There are 3 ways to turn a row about zero (a turn may also mirror it). The second row of each pair is the first, turned, with some noise. The first 27 pairs use one turn. New pairs use 2 turns, one after the other, and a turn may come again.
Known pairs, each followed by its turns in order:
[-1.75  1.01  1.41  1.80  2.77 -3.02 -1.21  1.62]
[ 0.15 -0.13  0.72 -1.34 -3.46 -0.90  3.67 -0.93]
j_530

[ 3.26 -0.08  1.65  0.59  1.96 -3.73 -1.30  3.45]
[-1.09 -3.66 -0.36 -2.66 -0.96  2.15  2.94 -2.87]
j_505

[-1.81 -3.81  0.26 -0.83  0.77  0.97  0.46 -2.08]
[-2.00 -0.21  1.45  1.94  2.92 -2.12 -1.68  0.49]
j_505

[-0.30 -2.19  1.31  0.25 -2.62  0.86 -2.11 -4.06]
[-3.44  3.13 -0.17  1.94  1.35  0.20 -1.00  2.93]
j_530

[ 0.31  3.96  0.09 -0.79  0.92 -2.29  0.52  3.19]
[-2.57 -2.59  1.87 -0.66 -0.27 -0.77 -1.73 -3.83]
j_998

[ 0.17  0.18 -3.00  2.89 -2.00 -0.32 -1.96 -2.89]
[ 0.00  0.13 -1.90  1.40  0.00  1.30  1.03  5.02]
j_505

[ 2.27 -2.10  2.88  3.13 -0.10 -2.80  0.46  1.18]
[ 3.62 -0.80  0.42  2.77  3.84 -1.30 -1.69 -1.13]
j_998

[-3.22 -3.39 -0.80 -3.95  1.90 -3.82 -0.30  2.03]
[-1.68 -2.21  1.55  3.31  0.55  0.36  6.08 -1.12]
j_998

[ 3.94  0.99  1.00 -1.48 -2.04  3.24  2.27 -1.48]
[ 1.87  1.89  1.60 -4.27  1.65  2.27 -1.46  0.78]
j_998

[-0.14 -3.54 -0.87  1.31 -0.22 -3.90 -3.26 -3.42]
[-3.72 -2.26  1.70  0.25  3.15  1.13  2.73  4.18]
j_505

[-3.69  0.58 -1.68  1.58 -2.82  1.48  1.66  1.51]
[ 0.22 -4.60  0.26  1.53  0.69  1.67  0.47  2.72]
j_530

[-2.82  0.09 -3.44  2.20 -1.92  3.74 -2.95 -3.35]
[-2.09  0.09  2.92  1.62  0.48  5.83 -2.02  3.48]
j_530

[ 0.06 -1.06  2.31 -1.41 -0.81  3.62  3.77  1.40]
[-0.01  0.44 -0.41  0.38 -1.56 -3.88 -3.70 -2.62]
j_505

[ 3.89 -1.82  0.75 -3.95  1.52  3.38  0.33  1.89]
[ 1.28 -1.52  3.64 -4.44  1.53 -0.26  2.06  2.30]
j_998

[-1.02  2.96  2.15  0.67 -3.93 -1.20 -3.59 -1.32]
[ 0.05  1.49  1.78 -4.08 -1.90  1.98  0.23  4.07]
j_505

[-2.53  0.69  0.28  0.82 -2.65 -2.26 -1.60 -1.48]
[ 0.11  1.39 -2.87  1.36 -0.97  0.13  0.70 -2.90]
j_998

[ 0.11 -0.08 -1.22 -2.95  0.33 -1.67  0.19 -2.47]
[-2.00  0.30  1.70 -2.17  1.02 -1.72 -2.48  0.41]
j_530

[-0.42 -0.68  3.95 -0.54 -0.25 -1.42 -3.67  0.29]
[-1.41 -1.51  2.83 -3.74  0.91  1.69 -1.35  0.55]
j_505

[-1.50  1.87  1.61 -2.95 -2.35 -3.61 -1.26  1.19]
[-0.89 -0.41 -0.54 -0.30  0.27  0.33  2.14 -5.41]
j_998

[-2.13 -1.67  3.70 -2.33 -1.77 -0.20  2.21  3.79]
[ 1.67 -2.28 -2.33  2.75 -1.48 -4.67 -0.15  0.83]
j_530

[ 2.68 -2.27 -1.41  2.40 -2.16 -0.01 -3.77  3.77]
[-3.62 -2.47 -3.23  0.03 -1.44  4.55 -1.65  0.75]
j_505

[ 1.95  0.65  0.54 -3.57 -2.05 -0.55  2.79  3.91]
[ 1.56 -3.22 -3.73  0.06  1.08 -2.91 -2.38 -2.19]
j_530

[-3.66  0.99  2.79 -0.34 -3.26 -0.34  1.23  0.74]
[-1.78  4.31  0.92 -3.22 -1.46 -1.86 -1.13  0.23]
j_505

[ 0.38 -3.18 -1.18 -0.76 -0.77  0.35  0.85 -0.45]
[ 0.85  1.04 -0.76 -0.48  1.27 -1.00 -1.40  2.38]
j_530

[-1.57 -2.13  2.62  0.58  3.67  1.67  2.89 -1.67]
[-0.77 -2.08 -2.24  0.82  3.00  2.46  0.11  3.82]
j_998

[-0.26 -4.03 -0.70  1.07 -1.27  0.33  2.17 -1.38]
[3.13 1.35 0.53 2.02 0.21 2.15 0.78 2.26]
j_998

[ 3.95  1.99  2.06  1.54 -3.11  2.78  2.39  3.24]
[ 2.26 -1.28 -4.88  3.18  2.47  1.22  0.52 -3.54]
j_530

New pairs. What belongs after each?
[-1.19  3.32  0.52 -0.66 -1.50  0.31 -3.68  3.54]
[-2.92  0.33  3.57  1.93 -0.44 -1.64  2.01  3.18]
j_998 j_505

[ 0.71  3.32 -3.67  2.08  1.42  2.92 -2.48 -0.87]
[ 2.84 -1.09  0.69  0.12  0.45 -1.46 -5.84  1.37]
j_530 j_505

[ 0.29 -1.06  1.22 -0.46  2.99  3.99 -3.42 -1.21]
[-2.33  0.02 -1.46  2.87  0.46  3.58  1.23 -3.12]
j_530 j_530

[ 0.29  1.85 -3.43  0.72  2.96  1.39  3.23 -2.82]
[ 2.25 -3.62  2.50 -1.69  2.29 -2.34 -1.74 -2.05]
j_530 j_505

[ 1.67  0.21  0.31  3.12  3.88 -2.95  0.03 -0.47]
[-1.69  0.46  1.47 -2.70  1.73  4.54 -0.72 -1.09]
j_530 j_998

[ 3.21 -0.43 -0.01  2.85 -3.01 -0.09 -2.69  2.61]
[ 0.35  3.19  0.80 -0.04  3.81 -2.79 -0.59 -3.03]
j_998 j_998

[ 3.95 -3.97 -3.97 -3.37  2.16 -4.01 -2.81 -0.84]
[-0.30 -1.86  0.75  0.52  0.91 -4.54  6.81 -3.81]
j_998 j_530

[ 0.95  3.90 -1.35  2.44 -3.97  2.11 -0.55  1.56]
[-5.41  1.30 -2.21 -0.04 -0.78  1.16 -3.55 -0.56]
j_998 j_530

[-1.80 -0.63 -0.87 -0.54 -3.54  1.91 -3.03  2.98]
[-2.07 -0.91  0.43  1.84 -4.28 -2.45  1.86  1.89]
j_998 j_505

[-2.58 -3.17 -2.37  1.71 -3.62 -2.10 -0.41 -1.52]
[ 0.32 -5.14  1.79  0.36 -3.21 -0.15  2.56 -0.36]
j_530 j_998

[-3.43 -0.44 -3.38  1.78  1.27  3.38 -2.40  0.86]
[-0.58 -1.54 -1.61 -1.44 -3.09  0.19 -5.59 -0.71]
j_530 j_505

[-2.47  2.93  0.73 -0.78  3.08  0.08 -1.48 -0.71]
[-0.78  0.20  1.02 -3.16 -0.71 -3.26 -1.31  2.63]
j_530 j_505

[-1.20 -3.37 -3.85 -4.00 -2.37 -3.29  3.12  1.29]
[-0.34 -0.04 -5.30  3.07 -1.43  3.73 -3.51 -1.56]
j_505 j_998

[ 2.51 -2.17  1.50 -1.56  0.24 -3.00 -0.79  2.90]
[ 0.14  3.51  1.01 -0.84  1.56 -3.20  2.71 -0.67]
j_998 j_530

[-1.73  0.08  2.73 -3.29  0.18  0.04  0.43 -0.48]
[-2.26  0.20  0.06 -2.98  0.56  0.56  2.15  1.73]
j_530 j_505

[ 2.49  1.31  0.98 -1.67 -0.54  2.61 -0.64  2.11]
[ 2.76  2.82 -0.81 -1.33 -0.17 -1.30  1.22 -0.15]
j_505 j_998

[-1.61 -3.72 -1.76 -2.73  1.88  2.68 -2.76 -2.75]
[-0.17  3.58 -2.00  0.32 -3.09 -1.43  1.58 -4.64]
j_998 j_505

[0.20 2.62 1.48 0.02 1.71 1.89 1.99 1.55]
[ 1.33  2.47 -0.41  0.68  2.68  0.54 -1.70  1.96]
j_530 j_998

[ 1.83 -3.33 -2.11  2.87  3.06 -0.58  3.92 -3.71]
[ 3.46 -0.33 -0.97  1.98 -3.45  2.88  3.85 -2.83]
j_998 j_530

[ 1.41 -1.38 -3.55  2.69  3.54  1.58 -0.29 -3.10]
[ 5.20  1.79  0.24 -3.34  0.27  2.23  2.11  0.79]
j_505 j_530

[-3.43  3.33  2.00  2.93  1.12 -0.98  3.22 -1.81]
[-1.28 -0.12 -1.24 -1.48  1.83 -6.04  0.42 -1.69]
j_530 j_505

[-0.53  3.49  3.26  0.09 -0.13  2.80 -0.49 -0.09]
[-1.12  0.73  3.09  3.95  0.18  2.46 -0.45  0.02]
j_998 j_505

[-1.24 -0.31  3.04  1.79  3.28 -3.47 -1.49 -1.17]
[ 1.98  0.43  3.11 -3.38 -0.69  1.46  2.92  2.39]
j_998 j_530

[ 1.42  3.82  3.30 -1.66  3.77 -0.76  2.56  2.43]
[-0.29  5.10 -0.55  1.83  4.97  2.10 -0.58 -0.16]
j_530 j_998

[ 0.15  0.88  0.89 -3.30 -2.94  3.18 -0.74 -1.31]
[-1.23  1.50  0.47 -0.45 -2.75  3.40  1.86  1.82]
j_530 j_530

[-0.35 -2.78  2.77  0.98  1.70 -2.36  2.20 -3.81]
[-2.28 -0.05  1.65 -0.84  2.82 -1.41  3.80 -3.76]
j_505 j_505

[ 0.34  2.52 -1.29 -1.72  0.42  2.84 -1.39  3.58]
[ 2.10 -1.58 -0.57  0.83 -1.36  1.30 -2.58  4.09]
j_505 j_505

[-3.18 -2.36  0.17  0.90  2.28  1.66 -1.28  3.38]
[-4.01  1.14 -2.14 -0.65 -0.84 -2.11  0.55  2.97]
j_505 j_998

[-3.70  0.26 -0.11 -1.91  2.59  0.57 -0.73 -2.04]
[ 3.12 -2.97  0.17 -2.80  1.57 -0.27  0.44 -1.39]
j_505 j_505

[-2.97  2.35  1.32  3.91 -0.94 -2.29 -0.29 -3.11]
[-1.75  3.56 -0.71  1.78 -4.47 -2.24 -1.47  1.26]
j_998 j_998

[-2.89  2.52 -3.62 -1.82  1.32  0.03  2.66 -1.33]
[ 3.74 -0.96 -3.11 -2.35 -1.19 -1.46  3.03  0.65]
j_505 j_505

[-3.47  1.65  1.61 -0.19  1.55 -3.77  2.92  0.07]
[-4.25  0.44  0.80 -0.85  3.16  3.58 -0.87 -1.48]
j_505 j_998

[-3.44 -0.09 -0.85  0.19 -0.78 -2.77  3.91 -2.34]
[ 0.67 -0.01 -2.56 -0.89 -3.13  0.29 -2.97  3.31]
j_998 j_998

[ 0.30  0.50 -3.72 -2.74  3.74  2.26  0.66  0.59]
[ 1.87 -3.51 -3.31 -0.74  1.68 -0.82  0.07  3.27]
j_505 j_505

